The first 8 rows are patterns. Each new row is the sum of 2 different patterns, raised or lowered, with some noise. Before adding, each is slid sideways (what falls off one end comes back at the other) and multiplied by a number that may be negative. Names go in the order of the patterns.
Known rows, each followed by the names of its patterns:
[-14  -1  -8   4 -22 -20 -19  -6  -6  -8 -22 -29 -10  30  -3  -7 -12   0
   3  16  -1 -10 -19 -18  -1  19 -15   4  -5 -25   3   1   9   1   8   1
  -4  -5  -6 -32 -26   1  10  18] | q_417
[  3  -8  -6 -11   7 -12  18  37 -13  -1  11  -9  14   9   1  19  -6   4
   5 -23 -20   6  12 -29   2  32  13   3  -8 -13  37  -1   7   1  -1 -10
  26  11  16  -4  -6  14  -3  -5] | q_710
[  0 -13 -18  -3   4  -6   0  18  -7 -37  15   2 -15   0 -31   3   0 -11
 -22 -17   1  -9 -19  -1  15   4  -8  -2   1  13 -24   0  17  -9 -23 -27
 -14 -18   0  -4  12   6   3   1] | q_583
[ 17  11  17  -3   8  -4  -3   0  10  -1   8   6 -14  -4   1  12  10  -8
  -7   2  29   9  -9  -7  -2  -8   8  -5  -1 -14  15   4 -37 -11  10   6
 -11  26  -3  -2  -2   1 -28  -7] | q_925
[ 37  -1  13 -13   5   1  -4 -10  -7  -9  18   9  -1   2   5  -8  -1 -13
  18 -30  -1  -5   2   8  -2  13  11  -9  -3  -7  21 -16  -4  15  -7   0
  -6  -8  15 -17  -5  -2  -2   7] | q_322
[-11  10  -2   2   0   8 -26  -2 -18 -10 -27  15  -1  19  10   0  -1  18
 -13  37  37   5  -6  -7  26 -15  14   0  10   3   0  -1  -6  -2 -10   0
   1 -22  -6  10 -18  12   4 -24] | q_994
[ 23  -9   0   8   1 -28   0 -18  37 -18  13  36   0 -15   0   6  14  26
 -17  -7  20   8  17 -18   6  -7   5  -4   2  -2 -26 -21  -5   8 -17  20
  24   5   3   3   5 -11 -17   2] | q_721
[ 21  -9  10   7  -8   5   6  -6  -7   1  -5 -11   6  27   6  -6  -3   7
   7   2  37  26   6   1  21  -5   9  -9  -8   0  -7  -5  -2  18  -4   0
  -3   6  -6 -36  -9   0  -1 -32] | q_279

New rows. What belongs after each?
[-14  -2   2  -7  13 -11 -15  -4  20 -15  -6   5   8  14  10   6  -5 -10
  -7   7  12  -2   8  -8 -14   5   9  13  -2   3   4  16   4  -7 -19 -13
  -2  12   8  -5  -5   6   6 -30] | q_417 q_925
[-10  12  10 -13 -21 -21  -6 -22  -6   2  -8  -4   4 -10   5 -11  -1   9
   3 -24 -12  -5   3 -14 -23 -27  -9  -7  -3 -10  -1 -26 -13 -11   1  14
  -9  -6 -20 -12 -24 -17 -13 -12] | q_417 q_583
[ -9 -21 -14 -20 -33 -13   6 -21   0 -18 -27 -24  -1  -2 -11 -14  -9 -37
 -18 -30 -20 -34   4   2  18  -3 -17 -22  11 -24  25  19   3  -7 -10  14
 -23   5  -1  12  -4 -28 -12 -14] | q_417 q_994
[-10 -26 -14  24   1   1 -23  13   5  -4   6  -6  -6  -3 -13  24  -4   3
  -1 -20 -29   1  -6  10   0   0   0   4   2  -8 -28  -7   6   8 -12   7
  -3  13 -26  14 -10   1  -6 -10] | q_417 q_322
[-34 -20  -2 -14 -33   4 -21  -9 -14 -11 -15   5  10 -24 -12  -6 -23   2
  10  -6  -2 -16  -4  -4 -25  -2   9   0 -29   3   7   3 -14 -21 -19  10
 -14  -8   0 -14 -18   5   0  -4] | q_710 q_279
[-10 -20 -16 -20 -26 -20 -14 -40 -14 -25 -20 -28  -6 -28 -47 -33 -11 -12
 -32  -2 -19 -22 -16 -15 -31 -27  -4 -21 -26 -15 -14 -26 -17 -25 -17 -20
 -23 -13 -30 -24  -8  -3 -16 -28] | q_710 q_925
[ 19  22  35  14  21   6  30  -3  13  58  49  33  11  56  18  -6  13  30
  29  40  -3  13  14  24  35  41  -6   7  11  52  36   3  20  26  14  37
  25  33   5  46  11 -40  25  34] | q_710 q_925
[-14 -12 -13  12 -14 -24   1 -22  -4  -8 -21   8 -17 -12  -4  -4   5  21
   0  -5 -36   6  -5 -15  -9 -20 -19   9  -8  -5  -7  -5   0   4 -19   2
 -16  -8 -28 -11  -1  -3  12 -16] | q_710 q_322
[ 12  20  18   9  -8   6   5  15  19   8  -4   6  15  19  17  24   9  17
   5  19  17   9   3  -1   6   0   4   8  17   8  22  18   9  -1 -17   9
   7  10 -10  28  12  20  13   6] | q_417 q_279
[ 14  21  20  30  21  20  24  17   9  30   3  17  37  33  -3  36  14  19
   8  33  19  24  18  45   5  21 -12  17  18   8   6  27 -12 -11   3  31
  25  -4  29   0  -6   8   6  24] | q_322 q_994
[ 16  -7   6   5  11   6   2  10   7   5  27   4 -13  21  10   3  28  14
  -1  13  13   8  -3  26   3  25  27  27  -4   7 -19   0   9  13  -7  24
 -26 -28   1  11   2 -26  22  -1] | q_417 q_994
[  9  12   6  16  -2  12  -4   8   7   2  -8 -19 -10  -3   5 -18  25  17
  -4   6  13  16   0  -2   1  17 -12  -4   4   1 -19   6  -4  27 -14  12
  25  -9  -7  18  -3   9  25 -11] | q_583 q_721
[-11 -22  -4 -20 -20 -27 -51 -37 -13 -15 -31   2  -5  -9 -14 -10 -11 -23
 -32 -17   4 -28 -32 -21 -15 -40  -8 -41  20 -37  -1   8 -26 -41 -19 -13
  -5  -2 -47 -29  17 -10  -3 -40] | q_417 q_721
[36 33 36 64 22 42 21 44 19 24 52 34 15 38 46  8 33 35 26 28 43 49 -5 22
 13 35 28 31 41 38 15 29 19 41 29 31 39 16 22 32 30 40 -5 19] | q_925 q_322
[  4 -50 -14 -13  -9 -34  23  -8   7   1  -5 -25   3  -5  30  34  -3  -5
 -15  13 -17  12  -6   6   0 -15 -10 -10   0  -7 -12  -9 -22   8   8 -26
   0  -4 -30  -9   0  -7 -14   4] | q_925 q_994
[-14 -15   2  -8 -15  -9  -1 -11 -18 -25 -14 -13 -16 -24   1 -14 -18 -18
  10  -1  -5  -6 -18 -12 -26 -23 -12 -14 -12 -16   2 -12 -22  -8 -15 -23
  -8  -2 -15 -14  -6 -14  -2 -32] | q_583 q_322
[ 23  -4 -11  32  10  18 -11   4   0   0  -6   9   3 -13 -22   7  11 -16
  23  22   9   8  -1  14  -3  -8   6  18 -20   3   3  10 -20   4 -10  36
  -7  18  23  -1  -7   3   6  18] | q_322 q_721
[  2  31  -4  18  -1   3 -29 -10 -13  -7 -18   6 -11 -10  -1   9  -4  -9
 -34  18 -39  -6   4  -8  -2 -18   2  -3 -18  -9 -12  15  -2   5   5 -22
 -21  -5 -15  11 -27   2   3   3] | q_417 q_322
[ -1  -3  17  36   9 -12  -2 -19   5 -15  22 -21   2 -10   6   3  -4  27
  17  -6 -10 -12  28  -4  -2 -10 -11  12   5  -2  23 -18   3   2  15  -4
  32  36  24 -17   3  14 -24  -2] | q_925 q_322
[  3   9   7  31 -16   2  24   7  31  10  -8  11  17  -6   6  13  17 -18
  -4   9  -2 -31  28  24  45  27  21   6  27 -14  37  40  11   2  11  44
  -4  17  13  17  -4  13  34 -10] | q_583 q_994
[13 16 25 17 17 35 42  7 17 28 15 26 10 17 23  9 13 13 38  7 14 22 17 13
 -8  7 24  9 -5 30 10 25 38 12 26 15 15 13 16  9  7 15 42 24] | q_322 q_279
[ -8  17 -28  11   2  -4 -17  -7  -1   3  12 -10   0   5  -1  18  -7  -8
   5 -10  -8  13   2 -22 -12  -8   0 -17  22   9  10   3  15 -11  -8 -23
  -9   7  -7 -16   9 -28 -40  -8] | q_994 q_721
[-14 -53  -1 -14  -1   0 -22  -6 -11 -20 -21  -9 -18 -19  -7   1 -11 -18
 -11  -4 -12 -16  17  21  -5 -17   0 -19 -11 -18 -23 -15 -26 -11 -14 -17
 -23 -10 -14 -15  -7 -44 -22 -16] | q_925 q_279
[ 10  25  -2  40  43  10  -8   0  32  -1  17   5  16  -6  -3   5   3  -2
   2   4  13  -5   5  19  -4  19   4  -9   0  18   4  12  24  19 -12   7
   8  -9  -9  15   5  26  15   6] | q_994 q_279
[  6   7  18  -5  20  -5   6  -3   1   1  19  12  34  19  -2   3 -13  10
   5   4  -2  13  20  10  15  24   1  18  30   6 -13   9   8  20   0   3
  -7  -8   0  19  21 -11 -10  29] | q_417 q_710
[-13 -24  -1 -18 -14  -6 -12  -3 -53 -29 -20 -10 -31  -6 -20 -20 -18 -15
  -2 -18   3 -11  -6 -10  -8 -13 -14   7  -4   3 -16  15 -24  -4 -37 -17
 -17   7 -27   2  16 -13 -16  -3] | q_721 q_279
[  1 -14  -6   2   9  -6  -1   3   7   8  -4   4   2  16  15  -4   3  15
 -27  16   8   5   3  16 -21  -8 -14   1   0  -4   8  11   8   3 -10 -10
  -1  10   2   7  -4   6  -5  30] | q_925 q_322
[ 8 50 17 36 10  1 38 37 19 34 45 28 38 39 27 45  5 47 50 32 12 13 22 20
 51 44 52 39 49 27 25 22 19 33 38 37 46 54 18  7 52 35 22 52] | q_583 q_721
[-17  -1 -19 -28 -19 -26 -16 -11   3   6 -15 -39  -1 -16 -16   0   0 -15
 -10 -36  -9 -23 -32 -11  -2   4  -2 -23 -34 -15  -2 -25 -15 -27   9  -6
   1 -14  -9 -11   0  18   3 -30] | q_417 q_721
[ -9  -9  -8 -13 -12  -3 -31 -17 -20 -38 -30 -13   1   8 -28 -14 -22   1
 -39 -30 -21 -21 -17 -21 -34 -30 -29  11 -16 -20 -19   5 -10   8 -20 -18
 -27 -28 -18   0 -30  -1 -13 -34] | q_417 q_322
[ 22  51   0   6  16   9  13  35  27  27  -1   6  26 -21  -4  13  23 -18
   9  35  15   8  -5  -4  41  -6  10  14  -4   4  32   4  15   8   0  21
   4   7  -4  -1  -8  -8  -2   4] | q_710 q_994
[ 10   1  41  25   0  -6  28  34  27  23   5  -1  -3   9  17  17   8   6
  32   6   7  28   6 -10   6  38 -11   5  22  11  37  25  24  15  19   9
  16  14  28   5   8  17  25  13] | q_417 q_583
[ -2 -18 -25  -9  11   3  -6  -6  -3 -40 -34  -9  -1 -23   2   2   1 -18
   7   5  -7  -1 -35   3  -2  -6 -20  -8  28   0 -14  -2  33 -17   1 -11
  -8  12 -21  -6  13  -1 -17 -13] | q_583 q_279
[-49 -22 -34 -25 -42 -28 -34 -46 -34 -41 -33 -31 -56 -31 -27 -45 -27 -36
 -66 -42 -35 -31 -36 -36 -28 -47 -34 -42 -49 -56 -25 -36 -25 -25 -35 -30
 -31 -29 -12 -10 -32 -42 -38 -24] | q_322 q_994
[ 28 -11  14  11  32  33  16  23  35  -5  -1   5  32  -1   9  35  17  14
  -3  13  29  -4   9  29  13  31  27  24  18 -17  20  25  12   3   1  -8
  41  27   2  11   9  18  10   7] | q_322 q_721
[ -8  -9 -27 -23  -8  -7 -12 -20  -3  -3 -10  -5  -6 -30  -3  18 -13 -22
  -1  13  19 -20 -14   4 -11   4  -9  -3   3   7 -17 -25 -12 -19  -9 -26
  10  -9 -23 -11   7   5  -4  12] | q_583 q_925
[ -1  22 -17  -5  33  12 -14 -26   5 -26   1 -16  12  -8  31  10 -21  -9
 -13  -2 -12   3  -1  -7  -7  15  -4 -10  11   7   1 -10   9  20  10  -2
 -17 -12  12   1  -3   7 -12   1] | q_925 q_279
[34 41 27 31 26 22 24 48  9 14 51 34  7 35 48 15 36  3 39 37 29 21 24 44
 30 19 50 55 34 41 28 36 63 23 31 54 28 16  8 40 22 48 39 64] | q_583 q_994
